The same things were measured in two ways. Each way mixes the same 9 hidden numbers, adds some noise and spreads widely along 6 directions of its own, which tell nothing about the thing.
Some things both ways: the first way, then the second way.
[-21 -20  10  22  -5 -25   6  15   2  17  -7 -16 -12  -1 -17  -2   4  -2
 -12 -10   0 -18   5 -16 -14]
[  7  14  18   1  10  10  21   9  16  -8  13 -14  -5   9  10 -23 -14  14
 -25 -32  -4  -1  14  17  -2 -11  23]

[  7  15  -2  14  -9  -3 -15   1   4  -1  -9   4  20  -5  12   1  11  -3
   9   4  -8 -13   4 -11   0]
[  9   8 -15 -11  12   9 -20   5 -15  -8   6  -9  -1  -3  -8  -6  20 -14
   1   5  16   2 -10   5 -21  12  -4]

[  0 -11  -9  10 -17   1   5  -6  -6  -9   8 -23  -2   8  -5 -10  -1  -8
 -10  -8  13  11 -14   2  -6]
[-12   2   1   1   4  -1   1   1   4  -4  -4   8  15  -1 -18   2  -5   8
   5  -1 -13   7 -10  12 -25  10  13]

[  9  11   0 -23  10  10  -5 -11   5 -15  -8  23  19   2   8  -6   7   5
  -5  28  -1 -14  -1   1   0]
[-33  -4  16  11  -4 -13  14  -4   8   2  -9 -39   5   7  -3 -11 -18  26
 -11  -1 -16   3   9  -5  -4  12  12]

[-12  18  26 -32   3   3 -28  10  -7   9  11  29  -4   2   8   6  10  26
  -2  -7 -14 -23  24  15  21]
[-25 -11   5  10   0  -1  -4 -17   0   3 -12 -12  41   0 -23   1  -1   7
  -4  20 -25   3   3  -2 -18   4  13]

[-12 -15  -6  15  -7  -3   1   1   4  -1   7 -19 -18  -1  -1 -17   1 -11
  -5 -17  12  12   3  17   3]
[ -8  -7  -7 -18   9   2  12  19   6   7   4  14  26 -17 -18  -1   7  15
  -1   2  16   9   1  -2  -9  -1  14]

[12 12  7  0 -6  6 -3 -6 -4 -4 -3 13 20  3  3 19  1  9  4  7 -6 -6 -1 -7
 -7]
[ 11   8 -15   2  16  14 -18  17 -16  -9  -5 -25  20  18 -15 -32  15   1
 -10   3   6  -3  -9   8 -15  -5   2]

[-13  10  13  15  -8  18  19  -7  20 -21  -5 -16  23   7 -36  -4   8 -15
  -6 -27 -10  19 -22  -1  18]
[-31 -13  -4  10  -2  -3  14 -20   0 -24  18   7 -16 -14  23   2  -2 -12
  -4   0   1 -17  19 -16 -13  10   0]

[  7  -3 -14  -7   0  -5 -12 -17  17  -7  -1  27  12   4  12   4   9  -6
   7  21 -10 -13   9  -2   3]
[-32 -10  -7  23   0   3  11 -13   6 -10  -4   2  18   7  -9   5 -20  -6
   4   2 -31   2   0  -6 -24  14  -4]

[-13  -8  12 -13   2 -11  16   1 -14  -5   0  -9 -17   5  -4   7 -16   3
 -10   6   6   6 -22  -5 -12]
[ -2  -4   8  16 -12  -1  -9 -30   0  -2 -12  -2  12   2 -18  13  -1 -17
   7  -3 -27   5   5  -7  -3   9   2]

[  6   8  22  -8 -12  -6  10 -10 -13  15   4  14   9  15 -17  21  -4  32
  -9   2  -6 -27 -13 -25 -26]
[ -9   7  15   1   0 -17   8 -15   4   3 -13   3  16  24 -31  -4 -17   3
   0 -20 -32  11  10   5   1   3   7]

[ 11 -12 -14   2  -8 -14   3  -3  -2   1 -13  -5  21  -4   7   1  10  -7
  -3  38 -11 -22  -7 -31  -9]
[ -6   4 -24  -6   6  17  18  13   8   1   5  32  28 -27  -1   9   2   3
  24  -6  10  -1   3   1 -18   1   3]

[-10  -5  28   0 -25 -15   0   5 -19  25  -4 -11   5   6 -15  -8  10  17
 -11  -5 -13 -32  -8 -41  -2]
[-19   0   9  22   0   9   2  -9   8   5 -13 -32  25   5 -18  -1 -14  19
   2   9 -28   9  -6   6 -22  20   3]

[ -3  -3   0   6  -6  22   3   7  13 -16   8  -4  21   2 -25  15  12  -8
  -2 -14  -3   7   3   5  19]
[ -1   0 -15  -5   6  10   8   2   2 -12   7  39  35 -12  -4   1   7   1
  11 -10   1 -10  12   7 -21 -16  18]

[ -4  -4  15 -18 -15   2  -2  -6 -19  11  19   0  -4  20  -8   2  -4  29
 -15  -9  -1  -4   6   6  -6]
[-26 -16   4  -4  -1  -6  35   1  14  10  -2  23  28 -14  -6   4  -9  15
  -5   1  -1   2  12 -14  10  -6  15]

[ 20   1  -5  13 -28  12  -6 -20   1   5   9   0   9   1   0  -2  16  -2
   4  -8   1  -6   9   9   9]
[ -5   2  -8   2  10   7  13   1   3   3   3   4   2  -8 -18  -3   1   7
   6  -2   3   9  -5   3  -8  16  -5]

[ -3 -10 -16   8 -23 -12 -22  -8   8  -3  21  -1  -4  15  -3  -6  15  -6
  -9 -17   3 -11  10  15   2]
[-19  10  -8  -9  15   4  16  18   0  -4   2  14  13   1  -7 -17  -3   9
 -16  -4   0   3 -13  20 -12  -9  21]

[  5  -2   6  -1 -20  13  -7  -2  -2   8  13   1  19   7 -15   7  15  11
   0  -9 -12 -12  10  -9  15]
[ -2   2 -11  35   6  29   2   2   1 -16  -4  -8  -5   1  10 -10  -1  -5
   0   5 -10  -8 -29  11 -19  14  -6]

[ 14   8   3  -4  10  16  -2   7 -14   1  -2  13  19 -16   3  18  -2  15
  -3  13  -6 -15  -9  -8  -7]
[  7 -10  -6   2  13  14   1  -6   2 -15  11  53  16  -8 -14  13  10  -8
  10   9  -3  -1 -20  11 -37  10   5]

[  5  -2   0   9  -5   2   0   3   0  -2 -13  -4  24 -16  -4   1  15 -10
  -7  12 -16 -16  -6 -15   8]
[  2  -4 -16   8   9  20  -3   0  -2  -6   4   6  12 -17  -7  -1  15  -4
   6  12   8  -3  -8   1 -17   9  -1]

[-19  21  23 -19  28   3  11  23  11   4 -26   2   0 -15  -1 -18  10  10
   5  25  -4 -22   6  -7  11]
[ -5   2  26   4 -24 -10  12 -24  14   1   4 -38 -37 -26  26  16  -5   7
   5 -23   9  -3  27 -20  15  21   6]

[ -3  -5   0 -13  -5   3   4  -5 -11   1  10  -6  -7   4   1  -3  -7   9
  -2   3  -3   2 -15  -5   4]
[ -5   6 -13  16  16  23  13  20  -1   0  -4  -7  -5  -7  15 -18   7   8
  -1  17  15  -9 -33  10 -10  14  -4]

[-13  -6   2   9 -12   5   3  -2   5  -7  13 -18 -11   7 -13  -7  -1  -7
  -3 -27   4  17  -8  14  12]
[ -9  -3   2 -15   2 -16  11   1  -1  18 -12  -6  25  -7 -19  -9   9  13
   7   6  12   1  20 -16  17  -2   4]

[ 23  -5   1   2 -20  26   8 -11 -13  -5  -2  -5  45   2 -17   5  12   6
 -10  13  -6  -7 -10 -26   1]
[ -3   9  23  21   1  -7   8  -9  15  12 -18 -24   8   9 -18  -9 -14  18
  17  -6 -24   3   7   7  -5  15   4]

[ -1  -8   0   0 -28  -3  -5  -1 -22  -6   3 -35  30  29  -2 -24   6  11
 -23   3  -1  11   1 -12 -14]
[-26  -5  -2  15  -7   0  -8  15   4  -7 -10 -19  -5 -14  11   5  -4 -10
  -1  11  -1   4 -17  -7 -18  12  13]

[ -1  -5  -8  12   0   3 -23  16   4  10   4   4   4 -10   9  -4  15   4
   5  -2   1 -17  28   7   8]
[ 12 -10  15   1 -10  -7  -4  -6   2  11 -16 -20  15   1 -20   1   8   7
   0  -3   2   9   7 -20  16   6   4]

[-13  -1  14 -16  10  -1  -5  10  -7 -11 -14   5  18   6   8  -5  -5   3
  -1  19  -6   1  -2 -26   2]
[ -9   9  15 -13   2   8  21 -11  19  -4  28  22  -4 -25  34  23  -9 -10
   1 -13   5  -8  19   6 -26  10  15]

Other things, the second way, with their names:
(69): [ -7   3   5  18   6  20  24 -11   9  -7   9  -7   2   3  20  -6 -13   8
  -5  -6 -11 -12   0   5 -15  14  -5]
(245): [ 28  20   4 -19   8  15   2  -4   5   9   9  -8  17  -8 -15  -4  11  18
   9 -22  10   4  17  16  -7   2   9]
(516): [ -1   4  18   5   5  -4  -2  -9   5  15 -12 -34  23   9 -24 -15   0   6
  -2   0 -15   6  22  -3   9   1   8]
(235): [ -9   8  28   0   9 -10  11   4  14  21 -10 -39  21  15 -12 -17 -16  20
  -4  -2 -13   6  19   1  -1   8  10]
(647): [ -6  -9  24   8  -9 -19  -1 -27   8   2  -8   4  -7  -1 -12  13  -4 -22
   2  -5 -17   5  16 -18  11   9   6]
(513): [ -5  -5 -44   6   8  28 -12  26 -19 -17  -5  -8  27   1  -3 -14  15  -2
  -4  12  13  -2 -30  -1 -26   2  -8]
(273): [ -4  -9  -8   3   8   0  -1   3   0   1 -11  28  33  -3 -28   0   7   4
  16  13  -5   2 -10   0 -19   4   4]
(450): [ 12   7   9   2  12  18  23 -12   9   1  12   5   9  -9   8 -11   5  17
  -1  -6   6 -13  12  10  -3   2   6]
(304): [-19 -12 -10  12   7  15   8   0  -2 -15   6  -7  16   0   0 -12   1  11
 -17   7  -4  -7  -2  -2 -19   2   7]
(365): [ 27 -10 -15   5   3  19 -26  -8 -22 -12  -1 -16   4   2  -6  -9  36 -12
   1  16  24  -9 -12 -16  -5  13 -17]
(434): [ 14  13  32  13   0 -12  -5 -11  11  13 -16 -26 -11   4 -15 -13  -1  -6
   9 -12 -12   4  16   3  16   6  11]
(212): [ -4   6   4   6   6  -6 -11  22  -6   7 -21 -40  -1  12 -15 -19   3  13
   1   9   4  11 -24   3  -5  18   1]
(165): [ 15  -4   0  13 -12   1  -9 -18  -6   5 -18 -17  -4  -1 -16   2  12 -15
   7  -5   0   5   2 -21  27   9 -12]
(228): [-13  -1 -18  -7  14  12  13   9   4  -4  14  34  10 -23  -2   8   6  -6
  10   6  13   1  -7   5 -25   8   4]
(401): [ -2   3   4 -20  12   0  15   0   5   2  15  35  11 -24   5   6  13   7
   7   5  19  -9   8   9 -16   0  19]
(29): [ -2   8  15  -2   5  -8   5  -1   1   8  -5 -17 -13   4   1  -6  -1   0
  -3   0   3   3  -7   2   1  19   1]
(83): [ -1  -9   2  16  -9   2  -6 -15   4   8 -25   0  45   4 -37  10  -3   8
  22   3 -29   9   0  -7  -9   6   2]
(81): [ -2   6   6  -6   5   4  12   2   2 -11  15  -3 -21  -8  27  -9   5  -6
 -17 -11  18 -10   3   1   1   0  11]
(78): [ 13   1  31   3  -8 -12  -2 -33  10   3  -1 -13   1   4 -12  11  -3   3
  14 -16 -15   1  27  -6  -4  17   3]
(177): [ 18  20   9  -9  -4   2  -7  -9  -6  16 -13 -26  -8  -4 -14   0  14   5
   2  -5   7  10 -14   8  13  16   1]
(438): [ -7   1   0   9   4  10 -15  -5  -9  -5  -6 -41   6   5 -14 -16  11   6
 -22   9  -6   5 -10   5  -5   6   9]
(557): [ 10   6   9  -1  -4 -12 -20   2  -4   9 -17 -50 -14   1 -27 -14  14   2
   5  -8   9  14   8 -12  15  15   1]
(65): [  3  13  13  33  -4  12  -4  -4   6  -7 -10 -40 -26   6   8  -9 -10   0
   1 -10 -15   1 -21  10  -8  23  -2]
(126): [-27   4  -1   5  15   2  22  14  21   0  11  24  10 -25   4  -2 -11   0
  15   1  -3  -3  13  12 -28   2  20]
(247): [ 16  25   4  -6  13  15  13  11   1  -4  15 -14 -35   0  27 -18   4  -3
 -15 -20  23  -6 -10  16   2   8   1]
(145): [-33 -25   0  -4  -1 -12  28 -16   6  -5   9   7  22 -12   3  -1  -3  15
  -5   4   4 -10  36 -29   3   0   4]
(358): [ 14   9  -3 -19  12  -2  -5  11 -11  17 -11 -18  17   5 -26 -18  20  14
  -1   7  19   9  -9   1  10   7  -2]
(428): [-10  -9  -3  10   5  14   6  -4   6 -19  14  20   2 -10   7   8  -2  -3
  -2   1  -5  -3 -11   5 -34  11   9]
(325): [-13 -15   7  15   2  10  21  -9  13 -22  15   0  11  -1   7  -9 -11  21
 -11 -16 -10 -10  21  -3 -18  -1  12]
(439): [  4   0  14  11  -8  -4   3 -15   9   7 -12 -20  18   4 -12  -5  -3   1
   7 -13 -14  -1  30 -13  12  -2   4]
(418): [ -9  -2 -15   6  17  25  10  13  -6 -20  15 -16   0   8  15 -22   3  11
 -26   1  10  -8 -17   7 -22   6   0]
(322): [ -1  -8  38   6  -2  -4  21 -22  18   4   8 -21 -21 -11   1  -6  -1   8
 -25 -12   0   1  27 -10  26   2  19]
(293): [  7  16 -17  18  18  24 -13  17  -8 -17  -4  -9   8   9  -9 -25   7   5
   4   1  -5  -4 -28  29 -34   4   5]
(297): [-17  -5   1   7  17   5  11  -4  10 -14  17  19  14   0   1  -5  -8  -3
   2   2 -12  -8  12   8 -39   6   9]
(2): [ 11   5  -1  27 -11  20 -14 -14  -2   0 -20 -36   8   6 -13   0   0 -12
   0  -7 -21   9 -10  -4   4  11  -7]
(374): [-18  -2  18  17 -18 -12  17 -35   8 -20   6  -7 -23   4  17   9 -22   0
  -1 -31 -23  -8  22  -8  -2  13   2]
(316): [ 17  -3   4   2  -3   9  -6   4  -1 -12   2  22 -14 -15  16   8  18 -15
  -1   2  19  -8 -23   0  -9   6  11]
(550): [  8   5   4   7   3  26   8   7   4 -15   7 -36   7   7   9 -20  -2  34
 -24 -17   2  -5  -7  13 -15   2  13]
(164): [ -2   8  19   2   1 -11   6 -28  10  -9  10  10  -4  -1  -8   3  -6  -3
  10 -21 -19  -3  28   8 -15   8  11]
(263): [ -2  -8 -20  -3   8  18  -7   9 -11 -14   6  11   9   0  -9   2  12 -13
 -18   8   7   7 -28   0 -21   7  -1]
(74): [ 23   9  23  25   4  12  -7 -20  -3 -13  -5 -27 -23  27  -9 -19   2   8
 -16 -12 -18  -2 -22  19  -3  17  -1]
(39): [  2   5  -7   3   9  11  -4  17  -4   2 -11 -15  13   9 -16 -15   5   5
  -8   1   0   9 -21   8  -8   5   3]
(332): [ -1  -7 -13   9  -1  -6 -25  -4 -17   4 -28 -30  16  16 -55 -16  15  -5
  -3   6 -11  22  -9 -12  15   6  -7]
(612): [  3   4 -14   0  16  26  18  29  10   5  10 -11   2 -22   8 -20  11   6
  -5  -2  30  -2   2  -2   4  -1   4]
(37): [ -9 -16 -25  16   3  21  -1   2  -6 -10  -6   4  30  -4 -15  -2   8   5
   6  14  -2   0 -15  -8 -20   9  -8]
(357): [-12  -9 -12   0  14  21  22  -5   9  -6  20  31  19 -20  -2   4   2  -1
  -5   3   3  -2   9   1 -17   1   5]
(451): [-10 -17 -12   0   4  19   2   0  -2 -24  17  -1  29  -4   8   2   3  20
  -6   3   5 -11   3  -3 -43   7   7]
(115): [-11 -10   4   1  -1 -10   6 -17   9   8  -8  17  43  -9 -27   7  -1   4
  23   4 -15   1  30 -12  -8  -1   8]
(400): [ -1   7   3  22  -6   5 -17  12  -3  -6 -17 -56 -18   4   1 -12   0   7
   2  -1  -1   5 -23   3 -11  25  -1]
(40): [ -2  -6  -7  -1  -7   5   3  -5  -3   4  -9  -6  13 -13 -10   4  10   2
   5   2   7   4   0 -14   7   6  -1]
(394): [-28 -21  17   5  -1  -3  27  -7  17 -10  15 -15  27   0  20  -3 -19  26
 -13  -4  -7 -14  35 -15 -24   3  15]
(27): [ -7  -2  -8  12   7  10 -13  18  -6  -8  -7 -23  -5   0 -10  -6   6   2
  -6  12   5   9 -34   6 -23  20   1]
(344): [ 18  10  16  12  -1   7 -16  -4   9  -6   0   7 -19 -20   0   9  12 -21
  12  -7   1   1  -8  10 -13   9  18]
(583): [-10  10  10   4  12   5  25  18  16   1   7 -24  -2  -1   8 -23 -13  26
 -11 -16   6  -2  12   9  -3   1  16]
(171): [ 10  14   0  -4  12  12   9  -3  -5   9  -2  13  -6   0   0  -9  11 -23
 -15  -1   8   2 -15   7  20  -2   1]
(487): [-17  -8   7  23  -3  -3   1 -10   3  -7  -9 -40  15  17  -6 -12 -15  13
   2  -2 -22  -2  13 -11 -16  16  -4]

Some of these things the first way, each followed by its name:
[  5  -5   4   5  -1  13   1   3  11  -6 -12  10  38  -5 -17  12  18  -5
  -5  13 -16 -14   8 -19  10] | (439)
[  2   4 -10   3   2 -27  -4  -8   5  12   0   8 -32 -12  19   3   3   0
  -1  10   3 -22   5  28 -15] | (332)
[-16  -5   1   9   1  -7   5   3  12  -1   2  -7 -18   2  -5  -5  -4  -8
   7 -10   7   4  -6  -1   2] | (247)
[  2  -6  -4  11 -25 -14 -14  10 -30  24  21 -23 -11   7  12   3  -6  24
  -3 -14   1  -8   4  -3 -17] | (273)
[-24   0  13   5  16  -6  -1  38  -8  13  -4 -16   7  -9 -16  -4   2  19
 -11  -3 -10 -23  -3 -23  -6] | (316)
[ -4   9  -2 -21  11   7 -13  12 -19  -8  13  -2 -23  -4  29   1 -16  12
   5   2  11  14   1  28   4] | (401)
[ -8 -10  12  14   0   5  11   4  20   5 -21  -3  26 -15 -26  -8  26 -12
 -10   5 -25 -18  11 -13  21] | (612)
[ -6  -8 -22  21  -6 -29 -36   6  14  10   4  11 -11  -6  24  -7  14 -11
   7  -1  -2 -27  23   4  -4] | (263)
[-19 -17  -4  27  -8   2  11   0  19 -14  -3 -20  12   3 -32 -17   6 -24
  -9 -22  -1   7 -28 -24   8] | (29)
[ 12   2 -21   7 -10   1 -30  -7  11   1  11  14   0   2  34  -1   9  -4
  25   5   4  -1  34  15  10] | (487)
[-16  -1  27   2 -10  -7  26   6 -10  10  -8 -22   1   5 -31  -3   0   9
 -15  -7  -7 -12 -27 -29  -7] | (40)
[  1   2  -2 -13   9   2 -10   2  -8  -6   4  10   3   2  15   5  -5  12
  -7  10  -1   3  11  19  -8] | (647)
[ -8  -6  -4  -4   3   5   3   0  -7 -11  11 -12 -28   1  14  -5 -17  -3
   2  -7  20  28  -3  29   1] | (428)
[  7   6   1 -18  21   2  -4   7  -1  -3 -11  24 -10 -17  24   8  -1   2
  10  33  14 -19   7   3  -3] | (550)
[-27 -23  16  20  -1 -10  24   6  11  -9 -18 -20   7  -7 -40  -5   5 -26
 -22 -12 -12  -2 -30 -28   5] | (516)
[ -6  -2  10  -5  11   8  21  -4   9  -5 -13   0   2  -6 -14  -4   1  -3
  -7  12   0   0  -7   1   2] | (583)
[  1   0   8   6 -17  -6  -2  -4 -22   7   6 -15  -2  10  12   5 -13  13
   0  -9  -2  16  -2   0 -12] | (297)
[-17 -29  -3  11 -19 -21   3   1   3   4   6 -19 -23   7  -5  -5   2 -18
  -2  -8   7   1   2  -5   5] | (2)
[-17  16  30  -5  17  16  29   8   7  -4  -9  -2 -10  -9 -25  11  -7   5
   2 -13   0   6 -19   5   8] | (164)
[-20  -7  -6   7  13   1   6   5  21 -22  -4  -8  -4  -2  -9  -9  -2 -21
  -4  -7   5  16 -11  10   8] | (81)
[-13  -7  12   5  13   3  17  28 -10  -3 -21 -29  22 -16 -20  -8   7   0
 -24  13 -11  -8 -11 -15  -3] | (344)
[  3  13  29 -11  -7  16  22 -16 -11  -5  -3   7  10  12 -17  13 -11  16
  -4  -5   1   8 -25 -14  -8] | (418)
[ 12  21  14 -26 -11  -6 -28  -2 -24   9   7  19  -5   3  31   5   6  25
  -2  10   0 -21  20  21  -3] | (438)
[ -2   4  -8  12  13   4 -12  13  13 -10 -11   8   5 -18  15  -2   5 -16
  16   9   5  -5   4  -6   9] | (451)
[ -1 -16  -6  -9  -1 -10   6   2 -16   2   7  -9 -20   0  10   6 -13   2
  -3  14  10   0 -10  -3 -10] | (83)
[ -6 -10   4  19 -22 -14   4   6  -7  17   5 -23  -5   3 -13   1   6   4
  -5 -12  -4 -12  -1 -12  -7] | (165)
[ -3   7  -6  29 -17  16 -23  13   6   2  21 -12 -13  -8  12   5   4  -8
  27 -45   8  20  21  27  28] | (365)
[ -5  -5   7   8  17 -29  19  16 -12  14 -29  -9  -5 -22   3   7  -6   3
 -11  34  -6 -31 -21 -31 -32] | (325)
